The rows of each matrix lie in a flat space through zero, up to rounding. After each matrix: how many dimensions does the smallest such space have?
In the rows, zero is written as 128.

[[111 164 133 129 126 122 125 127  79 127 141 140 120 148  93 152 147 146
  125 128 133 130 100 104 133]
 [164  62 114 109 117 134  91 154 213 113 148  97 150 115 180  62 119  92
  135 145 146 120 123 159 121]
 [133 114 114 127 114 131 152 124 164 118 108 150 114 129 146 124 116 124
  120 127  98 144 158 151 111]
 [129 109 127 119 163 168 145 105 114 140 135 133 141 120 124 161 120 159
   82 140 143 101 134 120 138]
 [126 117 114 163 114  75 117  95 119  88 129 144  85 135 119 135 122 117
  145 111 132 117 122 124 126]
 [122 134 131 168  75  56 136 113 137 102 108 153  63 149 131 131 130  97
  160 122  94 171 154 120 122]
 [125  91 152 145 117 136 133  86 124 137 110 127 128 121 127 158 115 125
  123 118 118 136 142 122 142]
 [127 154 124 105  95 113  86 134 143 133 146 151 143 128 137 128 136 116
  166 131 133 137 121 144 113]
 [ 79 213 164 114 119 137 124 143  93 124 129 134 129 166 121 150 121 115
  157 164 118 147 139 149  96]
 [127 113 118 140  88 102 137 133 124 142 137 161  86 176  73 152 167 138
   95 126 106 136 105  88 135]
 [141 148 108 135 129 108 110 146 129 137 125 124 119 139 115 119 138 148
  141 118 123 130  99 105 143]
 [140  97 150 133 144 153 127 151 134 161 124  77 135 148 121 121 136 139
   98 144 125 129 107  89 165]
 [120 150 114 141  85  63 128 143 129  86 119 135  53 180 127 134 147 114
  138 120  87 147 117 105 131]
 [148 115 129 120 135 149 121 128 166 176 139 148 180  69 156 102 110 119
  152 158 149 136 181 172 107]
 [ 93 180 146 124 119 131 127 137 121  73 115 121 127 156 137 108 111  99
  162 123 128 160 112 156  92]
 [152  62 124 161 135 131 158 128 150 152 119 121 134 102 108  94 131 120
  105 117 133 130 141 123 135]
 [147 119 116 120 122 130 115 136 121 167 138 136 147 110 111 131 149 150
  126 120 123 122 115 115 146]
 [146  92 124 159 117  97 125 116 115 138 148 139 114 119  99 120 150 126
  119 123 151 135 114  95 146]
 [125 135 120  82 145 160 123 166 157  95 141  98 138 152 162 105 126 119
  106 144 136 109 111 145 115]
 [128 145 127 140 111 122 118 131 164 126 118 144 120 158 123 117 120 123
  144 136 132 166 117 121 115]
 [133 146  98 143 132  94 118 133 118 106 123 125  87 149 128 133 123 151
  136 132  99 105 116 123 138]
 [130 120 144 101 117 171 136 137 147 136 130 129 147 136 160 130 122 135
  109 166 105 161 143 142 125]
 [100 123 158 134 122 154 142 121 139 105  99 107 117 181 112 141 115 114
  111 117 116 143 108 119 121]
 [104 159 151 120 124 120 122 144 149  88 105  89 105 172 156 123 115  95
  145 121 123 142 119 124 122]
 [133 121 111 138 126 122 142 113  96 135 143 165 131 107  92 135 146 146
  115 115 138 125 121 122 126]]
  13

[[ 92 138 162 141 119 124 157 106 131 112 116  99 138  95 133 101 118 115
  142 119 128 120  89 146 150]
 [138  87 128 130 134 123 124  94 111 131 119 129 108 126 147 116 121 120
  133 123 111 116 127 132 146]
 [162 128 107 101 124 121 130 116 139 135 129 123 126 137 140 127 125 142
  143 139 123 126 145 134 131]
 [141 130 101  73 117 144 124 114 131 115 122 114 119 122 152 127 137 132
  140 140 118 149 124 150 130]
 [119 134 124 117  81 141 136 106 139 124 125 117 131 133 137 117 130 120
  115 127 112 116 114 112 136]
 [124 123 121 144 141  99 139 112 124 147 122 131 124 124 112 129 141 123
  129 119 135 120 142 118 136]
 [157 124 130 124 136 139  93 121 136 122 126 145 103 115 136 110 113 121
  124 133 120 123 117 115 107]
 [106  94 116 114 106 112 121 111 141 108 134 142 112 126 115 135  97 127
  141 135 143 138 121 127 119]
 [131 111 139 131 139 124 136 141 115 123 103 142 123 116 140 136 122 135
  137 132 125 131 140 147 127]
 [112 131 135 115 124 147 122 108 123 102 138 144 133 133 126 118 143 135
  143 113 120 133 128 149 128]
 [116 119 129 122 125 122 126 134 103 138 106 157 124 124 137 159 130 132
  134 121 160 133 124 132 118]
 [ 99 129 123 114 117 131 145 142 142 144 157 129 117 166 121 118 144 113
  131  98 104 121 146 131 146]
 [138 108 126 119 131 124 103 112 123 133 124 117 120 123 154 155 116 129
  133 134 146 134 158 119 123]
 [ 95 126 137 122 133 124 115 126 116 133 124 166 123  99 125 132 124 114
  107 113 125 130 138 123 123]
 [133 147 140 152 137 112 136 115 140 126 137 121 154 125  99 118 130 130
  146 125 131 112 110 132 127]
 [101 116 127 127 117 129 110 135 136 118 159 118 155 132 118 109 151 126
  123 124 152 135 127 121 125]
 [118 121 125 137 130 141 113  97 122 143 130 144 116 124 130 151  71 106
  124 122 124 128 119 126 174]
 [115 120 142 132 120 123 121 127 135 135 132 113 129 114 130 126 106  99
  129 126 116 106 107 127 127]
 [142 133 143 140 115 129 124 141 137 143 134 131 133 107 146 123 124 129
   93 117 116 134 129  82 153]
 [119 123 139 140 127 119 133 135 132 113 121  98 134 113 125 124 122 126
  117  99 144 125  93 132 128]
 [128 111 123 118 112 135 120 143 125 120 160 104 146 125 131 152 124 116
  116 144 100 125 117 120 133]
 [120 116 126 149 116 120 123 138 131 133 133 121 134 130 112 135 128 106
  134 125 125  99 135 126 138]
 [ 89 127 145 124 114 142 117 121 140 128 124 146 158 138 110 127 119 107
  129  93 117 135  91 143 131]
 [146 132 134 150 112 118 115 127 147 149 132 131 119 123 132 121 126 127
   82 132 120 126 143  57 115]
 [150 146 131 130 136 136 107 119 127 128 118 146 123 123 127 125 174 127
  153 128 133 138 131 115 111]]
  20

[[161 157 144 130  77  97  93 125 170 117 124 116 117 148 107 142 154 160
  157 102 124 125 130 137 107]
 [157 165 151 138 101 115  96 112 156 125 114 123  92 155 107 135 154 148
  138  95 110 106 129 130 101]
 [144 151 143 135 116 123 110 116 142 128 118 126 103 145 115 131 143 138
  131 107 115 112 128 128 111]
 [130 138 135 134 137 136 125 118 124 132 120 131 109 136 124 125 132 124
  119 119 118 114 127 124 121]
 [ 77 101 116 137 234 198 180 111  49 156 119 155 105 112 155  98  93  66
   60 152 111 102 123 104 149]
 [ 97 115 123 136 198 175 159 113  77 147 119 146 106 121 143 108 108  88
   82 139 113 106 125 111 138]
 [ 93  96 110 125 180 159 165 133  85 139 134 140 143 106 150 113 101  95
   99 157 134 133 126 119 152]
 [125 112 116 118 111 113 133 145 135 121 141 122 160 115 134 133 122 135
  144 143 146 152 129 135 140]
 [170 156 142 124  49  77  85 135 188 108 130 108 134 146 104 150 158 175
  177 103 134 139 132 145 107]
 [117 125 128 132 156 147 139 121 108 136 123 135 116 127 133 120 121 112
  109 130 120 117 127 121 130]
 [124 114 118 120 119 119 134 141 130 123 138 125 153 117 134 131 122 131
  138 141 142 146 129 132 138]
 [116 123 126 131 155 146 140 122 108 135 125 135 119 125 134 120 120 112
  110 132 122 119 127 121 132]
 [117  92 103 109 105 106 143 160 134 116 153 119 190 100 142 135 112 136
  152 161 162 173 130 139 153]
 [148 155 145 136 112 121 106 115 146 127 117 125 100 147 113 132 146 141
  133 104 114 110 128 129 109]
 [107 107 115 124 155 143 150 134 104 133 134 134 142 113 142 120 111 110
  114 147 135 136 127 124 144]
 [142 135 131 125  98 108 113 133 150 120 131 120 135 132 120 137 138 146
  147 121 133 136 129 135 122]
 [154 154 143 132  93 108 101 122 158 121 122 120 112 146 111 138 149 151
  147 105 121 120 129 134 109]
 [160 148 138 124  66  88  95 135 175 112 131 112 136 141 110 146 151 165
  167 110 135 139 131 142 113]
 [157 138 131 119  60  82  99 144 177 109 138 110 152 133 114 147 147 167
  173 119 144 151 131 145 120]
 [102  95 107 119 152 139 157 143 103 130 141 132 161 104 147 121 105 110
  119 158 144 149 128 127 152]
 [124 110 115 118 111 113 134 146 134 120 142 122 162 114 135 133 121 135
  144 144 147 153 129 135 140]
 [125 106 112 114 102 106 133 152 139 117 146 119 173 110 136 136 120 139
  151 149 153 162 130 138 144]
 [130 129 128 127 123 125 126 129 132 127 129 127 130 128 127 129 129 131
  131 128 129 130 128 129 128]
 [137 130 128 124 104 111 119 135 145 121 132 121 139 129 124 135 134 142
  145 127 135 138 129 134 126]
 [107 101 111 121 149 138 152 140 107 130 138 132 153 109 144 122 109 113
  120 152 140 144 128 126 147]]
  2

[[136 122 125 122 127 135 127 114 123 130 130 138 143 132 117 115 147 122
  126 135 107 120 125 133 133]
 [122 155 145 145 134 119 130 116 128 140 106 113 111 137 136 134 101 130
  134 113 132 133 131 144 145]
 [125 145 118 121 135 124 133 115 113 136 135 116 132 126 115 122 134 119
  124 118 148 138 146 138 125]
 [122 145 121 131 107 130 128 127 144 141 124 124 118 139 135  96 107 148
  138 123 134 136 115 125 120]
 [127 134 135 107 141 141 119 136 109 149 113 133 119 128 132 138 129 139
  109 133 147 147 133 129 135]
 [135 119 124 130 141 216  89 127 119 105 131 141 149 144 128 142 130 100
  117 106 115 141 120 144 109]
 [127 130 133 128 119  89 153 126 127 122 146 122 118 127 122 116 124 148
  110 133 139 140 133 113 116]
 [114 116 115 127 136 127 126 132 127 126 140 131 165 149 116 140 144 134
  133 142 114 113  99 113 134]
 [123 128 113 144 109 119 127 127 145 125 122 121 129 119 128 130 133 141
  142 134 120 122 101 126 113]
 [130 140 136 141 149 105 122 126 125 124 123 116 129 139 146 138 124 127
  127 125 147 136 131 149 140]
 [130 106 135 124 113 131 146 140 122 123 116 139 132 122 117 125 125 128
  137 135  78 144 133 121 145]
 [138 113 116 124 133 141 122 131 121 116 139 140 121 106 119 131 148 104
  126 132 139 126 146 128 120]
 [143 111 132 118 119 149 118 165 129 129 132 121 144 138 118 142 129 138
  111 123 142 117 108 107 117]
 [132 137 126 139 128 144 127 149 119 139 122 106 138 128 123 115 114 140
  131 124 133 127 113 131 126]
 [117 136 115 135 132 128 122 116 128 146 117 119 118 123 151 137 117 121
  145 111 111 128 144 141 131]
 [115 134 122  96 138 142 116 140 130 138 125 131 142 115 137 140 134 137
  126 136 153 118 124 125 113]
 [147 101 134 107 129 130 124 144 133 124 125 148 129 114 117 134 145 105
  129 134 108 124 136 134 134]
 [122 130 119 148 139 100 148 134 141 127 128 104 138 140 121 137 105 111
  137 106 140 116 127 125 140]
 [126 134 124 138 109 117 110 133 142 127 137 126 111 131 145 126 129 137
  157 132 112 126 121 132 127]
 [135 113 118 123 133 106 133 142 134 125 135 132 123 124 111 136 134 106
  132 126 129 125 131 128 136]
 [107 132 148 134 147 115 139 114 120 147  78 139 142 133 111 153 108 140
  112 129 150 128 130 132 127]
 [120 133 138 136 147 141 140 113 122 136 144 126 117 127 128 118 124 116
  126 125 128 155 144 127 124]
 [125 131 146 115 133 120 133  99 101 131 133 146 108 113 144 124 136 127
  121 131 130 144 194 133 127]
 [133 144 138 125 129 144 113 113 126 149 121 128 107 131 141 125 134 125
  132 128 132 127 133 135 144]
 [133 145 125 120 135 109 116 134 113 140 145 120 117 126 131 113 134 140
  127 136 127 124 127 144 123]]
  19

[[148 115 130 132 117 123 142 117 124 116 131 113 108 136 154 122 134  92
  132 142 125 120 112 128 118]
 [115 115 106 120 126 121  99 150 159 127 156 137 147 157 169 149 121 135
   90 112  81 114 139 147 129]
 [130 106 108 101 122 134 149  77 138 126 111 174 119 155 117 137 160 111
  112 157 124  92 125  97 149]
 [132 120 101 113 115 141 141 156 104 159 117 152 142 125 127 121 128 131
  122 144 119  99 152 147 128]
 [117 126 122 115 158 117 148 153 142 112 106 143  80 118 152 142 151 104
  146  80 106 138  84 101  76]
 [123 121 134 141 117 136 144 122 121 107 121 128 139 132 151 127 142 101
  158 107 147 120 124 113  95]
 [142  99 149 141 148 144 149 151 145 121 142 125 122 144 114 129  99 138
  113 128 125 131 114 127 114]
 [117 150  77 156 153 122 151  30 158 108 112 140 120 167 100 139 171 166
   69 131 164 127  84 132 123]
 [124 159 138 104 142 121 145 158  79 119 124 151 145 102 143 120 133 122
  150 100 135 146 152 156 140]
 [116 127 126 159 112 107 121 108 119  72 149 112 121 153 139 124 158 150
  121 112 119 153 127 109 145]
 [131 156 111 117 106 121 142 112 124 149 102 136 106  84 106 110 101 111
  100 132 169 129 105 132  62]
 [113 137 174 152 143 128 125 140 151 112 136 135 118 132 116 113 138 141
  152 155 117 155  87 112 156]
 [108 147 119 142  80 139 122 120 145 121 106 118 150 142 131 137 156 134
  142 150 139 124 133  65 121]
 [136 157 155 125 118 132 144 167 102 153  84 132 142  91 125 125 114 111
  160 148 158 122 125 128 108]
 [154 169 117 127 152 151 114 100 143 139 106 116 131 125 117 126  95 138
   92 178 135 173  98 189 182]
 [122 149 137 121 142 127 129 139 120 124 110 113 137 125 126 125 122 108
  148 140 121 176 116 141 151]
 [134 121 160 128 151 142  99 171 133 158 101 138 156 114  95 122 115  73
  127 150 106 145 144 164 165]
 [ 92 135 111 131 104 101 138 166 122 150 111 141 134 111 138 108  73  77
  126 108 114 158 153 151  72]
 [132  90 112 122 146 158 113  69 150 121 100 152 142 160  92 148 127 126
  121 153 126 110 105 106 156]
 [142 112 157 144  80 107 128 131 100 112 132 155 150 148 178 140 150 108
  153 118  72  92 179 123 166]
 [125  81 124 119 106 147 125 164 135 119 169 117 139 158 135 121 106 114
  126  72 118  97 205 134 149]
 [120 114  92  99 138 120 131 127 146 153 129 155 124 122 173 176 145 158
  110  92  97 110 147 125  79]
 [112 139 125 152  84 124 114  84 152 127 105  87 133 125  98 116 144 153
  105 179 205 147  87 160 127]
 [128 147  97 147 101 113 127 132 156 109 132 112  65 128 189 141 164 151
  106 123 134 125 160  83 122]
 [118 129 149 128  76  95 114 123 140 145  62 156 121 108 182 151 165  72
  156 166 149  79 127 122 118]]
  21
